The same things were measured in two ways. Each way mixes the same 9 hidden numbers, adds some noise and spreads widely along 6 directions of its own, which tell nothing about the thing.
Some things both ways: the first way, then the second way.
[ 19  11  -7 -35 -17   3  48  14  14  -9 -17 -10 -14 -17   5  -9   4  11]
[-22   9  10  -2  18   7 -26  13 -11 -16  11  -6 -23 -13  -2   2   9   4
 -16  -1   2  -3  11]

[  4  -1  -5  -3 -12 -23   3  -9  32   9  -6  19   8  21   8  11  -4   1]
[ 14  -9 -12  -4   1  12   7   7  11  31   8  10   9  -1   1  -3  -9 -11
   1  26 -13   7 -12]

[-34  15  15  14   1  17  28  24  14  -9  41 -13  11 -31  -8  -5 -14  16]
[-15 -10  -2   8 -30   3 -14  -9   5  15  31 -10  27   9   3   2 -22 -14
  23 -14   8  -3 -11]

[-16   8  16 -14  -2   9  36  23   8 -18  13 -16   4 -19  13   6   6  11]
[-35   3  31   4 -20   1 -15  -4  -4 -33  13   8  -9 -20  -2   5   7 -11
   3 -31  39  -9 -10]

[-15  32  14  -8   4  -4  43   5   2   5  23  25  -8 -22  13  21 -13  -9]
[ 10  10 -18  11 -10   8 -14  -6   0 -13  16   1  36  -8 -13  23 -14 -13
  17  14   2  13 -17]

[ 10  14 -26  21  17  22   9 -18   2   3  -3  -8   5 -22  -9 -18  -1  -3]
[  7 -14   7   3   9 -12 -15   3 -13 -41  25 -32  27   9   6  23  -5  -2
  28  24   5   4  10]

[  7  12 -32 -22  -4 -28  18   5  -3  -7   1 -23 -25 -17  10   5  -2  -3]
[ -5 -14 -20  -4 -23  20   0  19  28  -6 -18   4  40 -17   3  10  -6 -24
  33  12  -1   2 -21]

[ 23  -1 -13  18  10   2  -1 -25 -23  -3  -4  21 -29  -4 -13 -10 -10 -15]
[  2   6  13  -5   1  -7 -20  -4 -23 -37  26 -44   4  -4  -3  -1   0 -12
  14  11   3   5   4]

[ -9  28 -15   2   7 -44   7 -18   8  29  14  25 -23   0   7  29 -25 -20]
[  1 -28  -8   5 -24  13  11   9  12  -9 -15  -3  18   1  19   1   4   0
  18  18  15  15 -13]

[ 13   3 -10  19  14  -4  -5 -11 -21  -4 -19  13 -27 -10 -18 -10  -6  -8]
[ -6   8   7  -5  -9   0   1 -12   8  19 -14  21 -30  -2  -9 -23   6  17
 -21 -10  -6  -5   2]

[ -5  45   3 -25  -4 -16  34 -12  -5 -13   7  12  -3 -21   9  11 -20   5]
[ -6   6   5  35 -31   0 -10 -11  49 -10   1  58  52  12   7  33  -8  19
  40 -32 -11 -27 -10]

[  1  20   2 -28  -8 -35  20  15   4  -8 -14   5 -18  -9  12   5 -15   9]
[ -4  11  22   0   5 -18   4 -27 -27  12   8  15 -36  18 -11 -15   3  32
 -15 -16  19  14   3]

[  2   7   7 -23 -10  -4  27   7  13  -4  -5  12  -7   2   6   9   6   4]
[ -3  17   6  11  -4  13 -13  -8  -8  19  28  18   3  -7 -18  10  -9 -18
  -9  -4  -2  -6 -13]

[ 23 -36   6  20   3  15 -17   4  -1 -14  17 -22  -6  -2  -9 -22  10  20]
[ 12   2 -36  -8  11   1  -7   0 -10  43   6  -7  -4  18  -5 -13 -16  16
  -9  33 -25  18  -1]

[  9   2 -30  10  -5  -7  14  -3   5  29  -6   8 -20 -11 -16   2  -2 -14]
[-43   0   8  14   5   8 -27  18   9 -11  -5  11  19 -23 -24  47   8 -11
 -16 -18   9  -9  -3]

[-13   1  22  10  15  -2 -13 -19 -10 -23  -7  19   2   9  -2  15   1  -3]
[  2  -9   5   2   2  11  -4  -9 -14  -2   6  -5   9   1 -15  13 -11  -4
  11  15  13   3   3]

[ 31 -11 -15 -19 -22  -4   5   7  18   2  -5  -1  -7  -2  -5 -23  -1  12]
[-12 -13 -27   1  10  19  -9  24  29   5  -6  22  11 -14  18   9  -3   6
  -8  12   5  18  -7]

[ 18  23 -14 -24  -5 -13   6 -27 -26   3 -28  24 -11   1  -4   9   1 -12]
[ -1   4   8 -11   3  18  -8  12 -16  32  15   5 -23  -5 -10  -1  13  -5
 -34  11 -27 -18  -3]

[  7 -10  -1  10  -1 -30 -14 -18 -19 -29   7   1 -15  11  -4  12  -7   6]
[ -9   1  11 -16 -21 -19   1  -9  12 -30 -19  15  -2 -10 -10  -5   7  11
  12 -17  17  -1  -8]

[ -6  29  -9 -39  -9  -6  33   3   8 -27  -3   0 -14 -15   3   4   2  10]
[ -6   4  -4   0  -5  11 -11   4   3   7  17  13   3 -12  -4   1 -12 -22
   8  11   4  -4 -15]

[-11  -3  13  38  18  23   5   5  -2   1   9  -1  18  -8  -4   3   9   7]
[ 20  10  18  -6 -22 -10   2 -29 -12  18  30   8  -3   9 -16  -7  -8  -3
   0  -6  -5 -10  -9]

[-17  12 -14   2 -13  -2  11 -13 -20 -19  24   2 -12  -1 -20   0 -18   2]
[ 17 -16  15 -15 -16  -9  10   0  17 -38   3  -6 -13  -1  36 -32   9  14
  24   5   6   1   3]

[ 22  -5 -28  -8 -12 -22   8  15  35  24 -31 -22   5   0  11 -21  -3   7]
[-28 -25  17   8  23  16 -10  16 -16  11  16 -20   4  14   4  23   3  10
   5  -4   8   5  19]

[-11   9  15 -10  13  29  20   7  -2   4  -5   4  -9 -11  12  -1   9 -22]
[ -4   9  29  24  14   1  -2 -10 -32   1  14 -21 -29   6 -11  -7   7  -4
 -15  10  13  11   2]

[ -4  37  12 -17   8   3  36  19  12  -7 -13  -4  18 -34  29 -21 -19  -2]
[-23 -10  11  10  29   6 -18   3 -43  -8  29 -31  -4  18   2  13  -5  15
   8   3  19  20  18]

[ -5  -6   2 -21 -16   3   8  10  -4  -1  15 -20   0  -2  -7  19  16  20]
[ 22   4   7  11  -6 -16   9 -25  -4  14  11  24   6  18 -17  16  -3  20
  -8   9  -6   4  -6]

[ 11 -25  -1   9   7  40 -21  12 -16  -7 -23 -33   8 -13 -12 -40  15   4]
[ 15  -7   9  16  15  11   5 -12 -12  47  22 -26   3  28  -8  -5 -12   3
   3  18 -27   7  16]

[ 10  11  32 -13  16   6  -3 -21  17  -7 -28  16  34  -7  20   3   8   4]
[  3 -12   8  14 -17  -1   3  -7  14  24   0   4   8  11  -7   6  -4   0
  -3   9 -13  -8  -4]

Other things, the second way, with their names:
(111): [  2   4 -17  -5   7  14 -13   3  15   5   5  30  15  -8   0  13  -7  12
   1   0 -14   0  -3]
(212): [-26 -14   3  -4  -6   3 -17  13   2  -5   3   0 -14  -2  15   5  16  21
 -24 -10   5   0   6]
(440): [ 13 -10   1 -12   8 -12  14 -10  14 -15 -16   9  -8  -9  -2  -8  -4  15
   2  14  17  22   2]
(43): [ 27   5  27  11 -11 -23   3 -45 -28 -13  34 -19  14  24 -22  11  -5  16
   9  -6   5   7   5]
(297): [ 12 -11  -8   5   6  33  -2   6 -13  20  17   5 -14  -6   8   0  -6 -11
 -13  35   4   9 -10]
(128): [-22  -5   8   1  14   8 -15   9 -35  22  -4  -8 -25   4 -29  22   9   6
 -38  17   0  -4   5]
(454): [  1 -20  12  -2  -5  -7   5   4   8  24   5 -11 -10  18   9  -9   4  14
  -7  11 -22  -8  12]
(218): [-17 -16 -23   1  12  27 -11  29  -2  20 -19  -3   3 -13 -10  16  -4 -15
 -15  40   0  10 -10]
(480): [-36 -10  -5 -13  15  17 -23  26 -11 -18  -7  22  -3 -30 -15  48  16   4
 -41   0  25   5  -5]
(413): [ 18 -17 -14 -38   4  11  -3   8 -50  29  21 -31 -20  10  -8  -6   0  -1
 -23  42 -18   4  -4]
(122): [ -6 -13  16   4 -34   2  -3   1  -8   5  18 -23 -15   6  19 -20   4  -8
  -2   6   3  -8 -10]
(414): [-24  -9  -2  -7   4  17 -20  17  -4  37   5   9 -12  -7 -18  12  -4 -12
 -28  11  -9 -18  -2]
(518): [-16   8  12  11  15   3   1 -10   6   3 -17  52 -17  -3 -13  17  18  46
 -25 -30  17  12   3]
(350): [ 11  13  30   8 -30 -11   3 -30  -7 -33  29   2  14  -6  -9   1   2  -8
  19 -25  21   4 -16]
(510): [  9 -20   2   5 -12  15   6 -17  23 -32  -3  24  17  -8  17  17   7  31
   3 -13  23  17   3]
(430): [-18  -8  11  -5   2   0  11   0  -1  14 -22  23 -36  -1   2 -18  15  30
 -24 -11  18  15  -1]
(130): [ 18  -6 -35 -13  -7  36   0   7  21  42   5   1  16  -4   8 -21 -14  -3
   7  15 -34   6  -3]
(104): [  2  -3  21  -8 -13 -19  17 -14  -1   2  -3   2 -57   8  26 -64   6  18
  -1   2  17  10  -5]
(56): [ -6 -13   1  -5   6   0   4  -1  -9 -33 -18  20 -21 -13  10   2   9  26
  -6  10  44  27  -4]
(352): [  4 -29   1  11 -24  23   9   7  22   6 -12  21  26   3   3  27   4  -1
  14  12   0 -10 -11]
(180): [-17 -12  19   3  -5  13 -11  12 -19 -52  -1 -43 -15 -29  10  -9   9 -31
   8  20  42  15  -8]
(506): [ 19   9   4  -1   3  -2  -2 -26 -13   2  14 -10  -2   5 -18  -1  -5  10
  -9  11  -3   9   5]
(4): [ -5  -2  35  -2  13 -12  -5 -17 -19 -29  21 -10   9  -4 -24  28   3   4
   5 -18  20   6  11]
(133): [ -5 -14 -13 -16   9  19 -19   7 -27  24  24 -24   1  -7 -18   9 -20 -25
 -11  35   3   0  -1]
(20): [-14 -27   4  14  17  34   0  16  -5   8  14 -23  14  -4  14   9  -5 -17
  15  16  15  18   1]
(96): [  7 -11  16  -2 -10  23   4  -3  -9  13  11   2  -2 -11 -10   4  -1 -23
  -5  15   8  -4 -13]
(444): [-11 -24   8  21  -1  21  -9   0   5  -7  37  -3  35   4  15  26 -16 -11
  30  -3  20   2  -2]
(502): [-14  -1  26  27  12   1 -17  -9 -44 -22  43 -39   5   7  -6  26   2  -2
  -5  -5  28  21   5]
(38): [  2   9  -3  -2  -6   9  -5  -8   0  22   2  23   0  -6 -23   7  -2  -4
 -19   3  -5   1 -15]
(326): [ 31  -6  11  -3 -46  -5  26 -23  42  30  -7  37   1  10   7 -28  -7   1
  18   0 -18 -19 -20]
(452): [  1   3  25  12  12 -11   7  -8   2  10  15   3  -1   6 -10   6   4   5
  -6 -13  -1  11   1]
(475): [ 25  -4  12   5 -27  -4  24 -27  19  26  11  25  -5  13  11 -33 -14   6
  20  -3   1   1 -15]
(267): [ -4 -17   0  -6   8  26  -3  12   7 -11  -1  -7   5  -9  15   3  10  10
   3   4  -3   7  11]
(145): [  6  -2  29 -10 -19  -3   7 -21 -11   2  28 -12  17  -6 -22   6  -3 -24
  11 -15   7  -3  -9]
(143): [ -4   7   5  -3 -14 -11   0 -16   4  33   2  18   2   0 -31   5  -8  -6
 -15 -10  -1   1 -16]
(296): [  8 -18 -22   0  32   0   0 -11 -24  10 -23  -4   5  20 -25  32  -7  43
  -6  34   9  32  19]
(58): [-10  -7  15  14  -9  -7   6   3  22 -23  -6  16  16  -7   3  15   6  -6
  19  -7  20   8 -12]
(170): [ 13 -18 -24 -12 -23   6   1   2   8 -21  -9  -6  17  -2  14  -2   0   7
  15  20   4  15 -11]
(366): [ -7   1  10  -6 -11 -14  10 -13  12  13 -19  31 -14  -2 -19   0   9  18
 -17 -13   6   2  -8]
(402): [-18  16  -6  13  16  -5 -25  11   2  22   4  27  -2   6 -18  19  -9   2
 -11   9 -16 -13  -3]
(337): [ 15   4  20  10 -34   9   0 -16  22   1  24   0  12  -9   1  -8  -1 -24
   4  -5 -16 -20 -11]
(219): [  1  10  -2  11 -22  -7   2 -21  35  25 -13  36  28   5 -26   8 -14   7
  15 -17 -14  -8 -11]

Some of these things the first way, each followed by its name:
[-12  19  13  12   9 -12   4 -22 -15   6  17  24  16  -2   7  34  -6  -3] | (413)
[ -2  -2  18 -28 -14  -2  10   9 -20 -18   6  -6  -8  -4  -2  22  13  10] | (38)
[-32  12   1  -9  -1   5  20   4   4   8  23 -25   6  -8   6  40  16   5] | (352)
[ -4  28 -17 -19  -5 -17  15  -7  17  -9 -21  11 -13 -15 -12  10   3   8] | (133)
[-15   1  16   9  22  28  27   1  13   0  12   0  -5  -9  16   9  10 -20] | (180)
[-29  14  10  17  16  31  -2  -8 -19 -25   8 -11  27 -15  -9  -1   5   6] | (326)
[-18 -11  23  19   1  -1 -16  -5 -14 -12  14   6  19   9   0  14   0  -1] | (366)
[-42 -12  28  19  -4   1  -2   1  -7 -19  51  11   0  19  -4  28  -7   0] | (56)
[-21  -5  -1  24 -11 -24  -1  -3   2  13   5  18  14  20  -7  23  -5  -4] | (145)
[ -1  -8 -11  38  16   4 -23 -10 -28 -15  -3  -4 -16 -11 -23 -16  -3   0] | (219)
[  3  15  11  -9  -5  24  40   7  12  15  -8   2  10 -17  -2   6  13   6] | (337)
[ -2 -10   1  17   0   3   2  21 -18  11   3  -8  -4  -3   1  -9  -4  -3] | (518)
[-26  -6  26  19  15  21 -12 -12 -11  -7   2  10  18  12   2  20  17  -9] | (96)
[ -1  -7   1  19 -11 -41   3 -10  44   9 -12  35   0  31   1  14 -11   1] | (440)
[ -1  23   9  -1  13 -10 -21 -19  -8 -25 -29  28  13  -1   3 -16 -17   1] | (475)
[ 19  16  14 -41  -4  -3  25   0  17  -1  -5 -11   4 -18  21   9   8  16] | (122)
[  2  25   1   1  15 -11  13  13   4   9 -21   5   7 -23  22 -16 -18 -11] | (430)
[-24   6   4  36  20 -18   0  -3   6  17  12   8  -9  -6  -6  25  -8  -7] | (296)
[  6   3  28   0  23   7  -3 -17   6   1 -17   7  16  -2  21  20  19  -8] | (128)
[ -7   0 -16  16  13  -5 -13 -27   1   7   1  24 -21   7 -11   9  -3 -22] | (218)
[-12  -2 -19  17  -9  24   9  19  -4  20   6  -8  10 -12 -11 -25  -8 -13] | (452)
